The rows of a group lie close to one hidden flat surface of 12 dimensions, which may be shifted away from zero. Surfaces can cross.
In the rows, 128 means zero.
Known rows, each followed by its group:
[142 120 165  91 212 185 145  36 135  69 168 134 137  95 164 138 131 113
 149] : z710
[ 80 167  86 126 157 225 109 151  51 134 133 157  88  48 106 173 157 136
 181] : z710
[ 97 158 132 150 141 155  93 157  87 118 144 166  88 134 105 120 147 135
  90] : z821
[136 135 133 151 142 154 107  85 106 123  59 128 108  83 140 151 154 134
 148] : z552
[106 118 113 103 118 129 140 160 105 124 118 113 105 133 143  86 136 127
 129] : z461
[148 162 132 167 152  68 177 129 183 117 125 155  84 114 109 116 168 103
 101] : z552
[109 173 134 178 123 107 101 131 219 178 158  99 113 136 139 185 128 154
 154] : z909
[131 106  86 139 129 126 129 126 148 136 134 145 143 134 156 162 100 105
  96] : z461
[ 97 100 133 101 118 163 106 148  93 123 125 151 103 117 159 100 130 154
 117] : z461
[113 135 133 121 139 126 157  86 134 129  84 175 112 138 137 119 143 132
 196] : z821
[133 125 140 121 141 132 120 159 126  95 139 179  98 143 120 121  95 152
 121] : z389
[115  86 121  77 114 106 159 131 126 160  96 157 157 131 139 157 133 130
 176] : z552
[140 121 110  93 103 165 134 154 103 140 118 165 132 120 116 161  93 124
 107] : z909
[151 127 116 140 126 124 164 123 123 135 116 114 126  99 144 147 122 158
 106] : z552
[ 78 123  88 129 131 109 133 123 123 143 118 198 132 181 143 129 136 129
 138] : z909
[131 143  94 141 127 112 160 155 133 144 147 132 144 150 113 159  77 125
 155] : z461
[151 121 145 117 146  75 146 150 117 117 121 137 148 149  73 151 132 104
 134] : z821
[ 80 133 124 127 156  92  88 127 126 132 177 117 185 182 104 133 171  76
 110] : z821
[ 99 153  99 138 131 102 133 130 181 135 169 164 119 174 149 126 135 152
  98] : z909
[104 104 137  93 103 157 111 125 116 139  93 157 131 139 152 128  97 129
 186] : z461
[126 151 106 189 135 120 129  94 151 152 172 127 148 127 111 137 145 128
 137] : z710
[103 133 136 104 161  91 145 145 130 131 175 148 147 136 115 135 169 130
  87] : z821
[ 98  99 131 182 133 100 140 139 140 151 143 170 120  80 167 137 109 165
 156] : z552
[130  95 128 141 135 135  71 157  99  87 115 122 107 118 155 114 104 152
  91] : z389
[115  89  62 153 133  80 184 139 128 167 152 203 140 156 127 172 126 148
 125] : z461
[168 144 111 140 110 118 165  46 154 166  97 146 206 128  83 179 150  86
 151] : z909
[134 140 112 154 112 140  99 108 194 151 163 171 129 159 100 150 124  94
 123] : z389
[130 141 113 141 147 131 121 106 146 111 151 142 139 139 143 141 121 151
 101] : z389
[136 163 165 103 145 154 150  87 118 136 155 170 153 149 116 167 119 185
 135] : z710
[132 111 110 166 118 197  83 123 130 133 145 120 123  82 121 138  84  91
 196] : z710
[ 88 175  32 192 134 184 160 122  75 147 140 122  92 115 149 131 101 153
 173] : z461
[119 110 129 121 160 165 140 101  97 123 193 134 155 113 143 143 117 174
 153] : z710
[107 101 120 138  91 146 108 141 140 180 127 161 136  95 145 165 106 141
 138] : z552
[144 143 105 101 151  56 203 112 181 118 113 131 134 140 133 116 173  91
  92] : z821
[121  87 151 173 133  95  94 138 124 118  95 156 117 116 168 139  87 174
 140] : z552
[128 157 104 109 113 165 131 115 124 146 141  84 156 110 129 151 139 113
 106] : z710
[ 80 140 125 127 155  93 120 136 112 105 114 121 111 132 164  89 171 140
 109] : z461
[141 107 161 116 103  97 129 161 118 161 119 115 155 101 107 151 137 126
 113] : z821
[142 125  88 174 116 106 129 123 120 140 145  79 160 123 140 124 127 145
  84] : z821
[160 176 103 156  78 121 179 126 164 159 129 196  99 153 106 130 114 200
  92] : z389
[ 95 124 103 123 158 157 132 104 106 131 129 168 125  90 159 158 143 133
 158] : z710
[120 125 130 148 113 113 116 135 115 138 101 134 133 130 125 128 132 133
 123] : z821
[143  71 102 159 114  86 142 152 149 157 132 128 159  85 131 168 106 109
 135] : z710
[144 118 149 149 102 111 100 138 153 120  74 171  94 150 138 125  86 142
 126] : z552
[108 120 112 143 167  86 128 142 104  98 119  95 130 126 145 119 145 118
 124] : z461
[116 129 117 176  78 156 120 132 175 172 117 142  90  69 156 115 104 102
 148] : z552
[ 95 133 136  71 147 154 135  75 135 145 119 169 151 102 168 156 194 127
  98] : z461
[115  89  89 176 168 125 159 109 139 109 174 130  97  90 148  77 147 105
 162] : z710
[111 107 152 160 134  75 105 167 145 120  82 182  82 103 137 124 145 129
 110] : z552
[155 100 115 129 100 111 156 104 127 175 145 126 186 150  88 161 132 170
 185] : z389
[ 83 104  72 118 116 107 145  96 146 169 137 139 174 155 173 132 149 121
 124] : z461
[112 116 102 136 170 148  88 197  67  94 189  94 110 103 124 146 126 120
  46] : z909
[119  80 100 118 128 142 112 125  93 136 141  99 163 126 146 133 130 154
 137] : z389
[131 131 123 131 131  98 139 126 149 137 118 129 141 122 114 144 141 101
 133] : z710
[116 142 147  99 162 173 114  72 122 120 102 154 140  97 141 167 146 111
 167] : z461
[127 132 123 119 129 147 113 112 135 134 130 140 125 132 116 143 146 120
 134] : z552
[106 185  40 156 110 135 174 114 144 163 141 137 125  98 170 128 173 137
  33] : z389
[120 137 113 204 127 176  70 185 104 132 218 166  97  97  90 144 102 145
  94] : z389
[139 102 143 132 150  89 108  93 169 100 157  72 164 162 144  97 130 161
 170] : z909
[135 116 138 122 137 102 113 129 148 113 114 116 138 121 167 144 127 174
 102] : z909
[157 122 107 149 109 116 132 131 140 122 147 140 102 160 117 105 147 191
  80] : z389
[135 139 119 149 132  81 173  95 124 155  70 149 146 125 105 152 169 124
 166] : z821
[127 169 107 207 125 141  94 121 149 120 121 128 105  89 128 125 119  90
  87] : z389
[136 210 148 134 118 135 103 147 112 145 141 137 145 140  79 181 136 166
  86] : z710
[132 122  69 146 113 114 158 116 105 144 141 106 164 178 100 119 122 128
 162] : z821
[127  50 100  65  95 144 164 141  97 154  69 155 107 107 147 120 144  98
 137] : z461
[143  98 108 111 103 112 117 126 152 125 128  77 163 124 184 118 110 171
  82] : z909
[132 133 134 147 157 143  89  97 117 117 114 110 133 101 117 152 172 115
 130] : z552
[109 114 103 156 151 147 143 102 106 127 152 118 123  99 175 124 122 170
 145] : z552
[113 123 129 112 138 125 121 146 113  93  83 167  77 122 166 104 136 165
 104] : z909
[130 124  86  92 110 150 182 101 150 168  81 114 138  69 130 153 160  45
 175] : z710
[150 133 125 129  75  96 139 140 157 182  55 134 155 115 109 175 122  93
 132] : z710
[158 115 142 143 105  94 159 147 120 149 140 158 138 127 114 145 118 243
 132] : z909
[137 134 106 162 106 122 114 133 117 132  90 110 141  87 168 148 107 151
  64] : z389
[123 137 109  92  98 146 166 166 120 156 114 165 147  99 137 167  69 112
 135] : z389
[114 121 169 156 140 117  77 123 120  95 103 127  88 127 131  74 158 126
 134] : z461
[115 119  94 140 118 107 139 126 114 157 121 148 160 134 134 158 141 151
 111] : z909
[118 130 150 133 177 111 125 144  93 101 156 114 113 100 110 111 187 127
 115] : z821
[175 113 150 162 107 111 120 109 106 157  50 105 144  89  92 172 139 142
 169] : z552
[144 146 130 118 139 105 180 118 139 140 138 159 128 135  86 145 158 152
 165] : z909
[138  72 120  85 124  79 135 195  63 133 134  92 184 142  98 152 123 128
 102] : z821
[163 110 164 144 132  88 137 123  89 142  39 166 134 105 104 197 140 186
 136] : z552
[133 132 188  83 122 120 152 141 161 155 161 126 135 100  90 125 165 101
 159] : z821
[ 96  94  74 140 108 141 124 173 119 147 147 165 116  98 174 140  98 150
  94] : z710
[118 150 112 156 147 118 134 110 144  93 131  97 108 152 126  58 127  86
 169] : z389
[149 105 102 125 115 167 119 116  73 129 105 114 159 108 103 139 117  97
 140] : z909
[ 65 158  55 198 123 133 104 133 127 159 154 141 102 127 198 123 158 208
  51] : z909
[141 110 133 130 106 115 134 160 108 130 108 106 117 111 120 104 126 132
 127] : z821
[ 66 138  88  71 185 116 173 154  85 111 184 116 149 152 159 123 144 156
 154] : z461
[109 143  75 162 117 106 182 106 108 151 128 152  99 158 125  79 190 199
 144] : z389

New rows. What belongs after each?
[ 98  85 139 127 193  71  82 114 149  90 142 169 184 173 173 184  83 121
 127] : z461
[147 157  89 108 125 104 168 149 132 121 116 139 125 159  91 130 136  79
  79] : z821
[144 146 105 129  98 111 173 185 151 155 149 197  89 129  80 142 131 128
  85] : z389
[170 111 157 156 128 142  68 101 139 112 110 125 132 120 101 160 116 126
 145] : z389
[110 141  97 107 134 158 102 133 165 121 188 141 152 132 161 160  91 111
  78] : z710
[125 150  97 125 126 149 144 138 114 130 116 110 137  76 156 143 108 106
  94] : z389
[103 143  77 107  88 146 116 165  79 177 118  43 174 124  89 137 158 101
 183] : z710
[123 126 107 134 115 141 129 100 119 142 103 125 139 104 171 136 138 192
 123] : z909
[126 134 154 159 122 105 109 171  92 134 127 142 106 123  83 120 151 135
 107] : z821
[117  83 124 105 125 108  90 172  93 114  92  86 144 115 155 127 114 118
 112] : z710
[ 77  61 113  71 113 160  93 170  97 150 158 149 149 116 163 149 112 148
 144] : z552
[148 167 119 170 139  84 151 102 157 129  98 118 152 100 132 150 142 113
  93] : z389
[100 163 114 126 125 161 129 136 122 126 134 132  99 126 149 105 123 140
 123] : z461
[142 124 136 187 126 117  88 148 137 126 173 106 128 160  85 119 101 133
 160] : z909
[205  90 176 105 122  64 195 175 151 108  69  94 106  79 121 131  86  95
 131] : z552
[ 92 136  70 110 136 107 161  92 148 109 131 133 130 190 185  68 149 163
 114] : z389
[ 96 183  59 161 141 180 143 106  91 163 158  90 129  72 113 142 197 119
 147] : z710
[144 124 185  84 131 115 132 119 183 116 100 168 120 103 143 148 116 101
 124] : z821
[149 157 136 126 106 155 167  77 146 173 116 158 156 107 130 179 122 147
 127] : z710
[122 114 135 140 116  95 117 176 139 136 116 164  90 116 112 123 152 128
 100] : z552
[107 131 106 107 132 113 160 127 124 152 128 140 150 137 138 154 130 135
 151] : z461
[169 141 104 106 103 122 174 115 149 121 134 178 141 141 112 116 121 139
  61] : z909
[131 132  96 126 113 142 138 101 127 118 108 112 137 138 173 109 113 170
 110] : z389
[129 128 139 151 133 151  81 163  83 101 133 145 110 122 118 135  93 150
  98] : z821
[112  98 134 111 118 108 122 183  81 128 135 122 126 141 110 104 129 137
 126] : z821
[166 103 120 154  75 173  97 175 123 145 152  93 129  83 118 137  57 128
 104] : z710
[114  91 123 142 183 162 112  77 111 104 150 171 111 115 134 135 164 110
 148] : z461
[148  95 125 194 122 111 112 127 106 140  96 127 117 104 109 129 136 129
 144] : z461
[112 114 104 122 114 125 209 167 138 168 159 162 101  64 159 127 120 152
 128] : z552
[113 123 148 186 165  60 141 194  63 109 111 123 138  79 107 132  94 134
 177] : z389
[105 122 140  77 153 118 151 106 131 130 134 141 145 139 129 125 172 114
 153] : z461
[132 138 125  76 163 128 172 181  82  89  70 128  67  74 138 123 149 104
  97] : z461
[ 85 131 111 141 112 142 104 156  85 168 193 153 157 147 107 142 134 168
 114] : z821
[133 126 118 159  89 124 132 145  86 173 136 137 149 154  69 133 117 149
 177] : z821
[109 110 115 110 136 110 153 141 128 140 122 144 120 110 140 135 163 125
 130] : z552
[ 81 152 123  92 160 103 140 123 132 109 112 111 142 156 155 115 142 106
 161] : z461
[147 144 151  90 134 144 111 156 133 123 124 144 148 106 101 195 101 110
 122] : z710
[115 118  98 130  82 164 104 113 140 168  85 112 157 111 153 151 103  95
 160] : z710
[150 122 165 165 166 101  92 177 116  70 133 141  77 121 106 118 109 127
  98] : z461
[118 135  99 136 130 118 129 134 144 148 121 126 139 109 115 151 144  87
 152] : z710
[103 135 102 134  92 169  81  86 156 131  78  68 134 131 183  88 118  67
 138] : z461
[122 118 119 120  98 142 125 150 127 127  82 156  76 122 153 107 115 136
 112] : z552
[ 52 132 133 151 144 108  97 104  87 130  88 127 128 154 165  78 160 169
 210] : z461
[143 125 139 147 160 113 118  76 124 102  81 133 110 129 123 124 185 141
 148] : z389
[115 117 116 166 161 121 111 120 109 107 146 144  89 144 105  95 186 154
 140] : z389
[194 139 121 184  96 134 122 106 138 140 161 147 174 130  71 153  89 144
  83] : z909
[127 125 201 102 157 117 135  53 200 141 126 124 163 102 128 137 167  89
 221] : z821
[ 85 116 107 136 143 121 129 125  87 132  83 145 120 119 167 124 148 150
 147] : z461
[130 103 102 176 139 133  62  90 147 111 167  89 146 152 137 111 154 140
  99] : z389
[110 113 102  93 159 120 133 129 132 107 121 138 107 127 136 120 193  92
  99] : z389
[125 149 103 106 103  83 175 130 185 146 105 178 138 160 134 138 119  96
 113] : z389
[174 177 135 127  72 182 151 146 141 162 116 112  98 102  58 126 110  92
 168] : z710
[ 94 202  99  76 166 200 198 123  56 146 136 137 129  78 134 186 138 174
 187] : z461
[124 178 140 127 190 106 153 133 117 105 184 112 147 122  96 156 151 141
 136] : z461
[173 131 158 133  91 158 121 126 155 124 126 131 113 121 120 120  72 124
 112] : z710
[122 146  85 187 159 126 123 136  99 105 201  42 162  90 141 103 126 135
  93] : z389
[128  96 133  78 111 117 123 173 122 125 152  76 153 156 100  98 119  76
 133] : z821
[115 135 157 191 153 129  86 103 109 131 120 141 133  81 141 151 152 171
 117] : z821
[ 65 146 137 161 161  43 120 111 119 117  83 119 132 167 148  75 193 138
 172] : z461
[136 113 102 135 129 129 129 100 111 154 132 125 194 132 104 176 129 101
 144] : z909
[138  53 176 150 108 103 102  97 111 164 130 133 151 124  90  98 191 150
 173] : z461
[135 151 171  84 126 147 121  70 132 129  76 140 169 140 159 171 118 141
 112] : z710
[108  85 155 113  55 123  82 157 113 206 112  64 196  80 136 144 141 114
 115] : z821
[116 133 121 114  95 139  79 143 176 126 142 166 105 204 101 101 115 113
 129] : z552
[ 80  85   9 144 173 189 141  70  90 128 158 119 138 115 198 139 148  99
 132] : z461
[123 125  78  74 111 158 193 142 117 159 146 104 136  94 136 130 147 104
 124] : z710
[123 112 171  97 185  78 120 128 131  85 124 115 142 130 128 132 160  98
 126] : z461
[141 144 118 139  82 128 138 117 175 136  70 167  79 161 141 106 102 123
 125] : z552
[123 108 141 120 118 118 118 175 159 114  87 151  70  79 167 113 116  97
  85] : z552
[112 134 114 119 171 175  96  94 116 103 145 161 129 103 159 166 141 142
 103] : z389
[117 113 131 116 124  83 146 201 121 157 153 121 117 135 109 161 128 166
 146] : z909
[123 110 112 157  97 135 134 158 124 171 158 136 127  87 129 139 116 158
 132] : z552
[ 94 104  61 123 163 123 144 146  90  88 123  69  87 107 175  56 187  88
  76] : z461
[ 97 137  97  96 157 162 133 134 108 119 148 124 121 107 136 133 151 103
 151] : z710
[159 119 134 163 119 111  79 143 166 109 169  67 142 150 117 112  92 119
 112] : z909
[125 131 124 129 127 104 102 152 131 112 122 141  98 163 101 107 164 128
  95] : z552
[103 131 105 133 127 148 159 149  80 127 118  88 124  98 116  80 114  84
 217] : z389
[112 195  98 187 130 118 147 108 119 167 113 143 147  94 139 181 150 172
 101] : z461
[ 98 144 119 110 142 132 171 102  86 148  93 122 118 104 127 108 202 135
 183] : z461
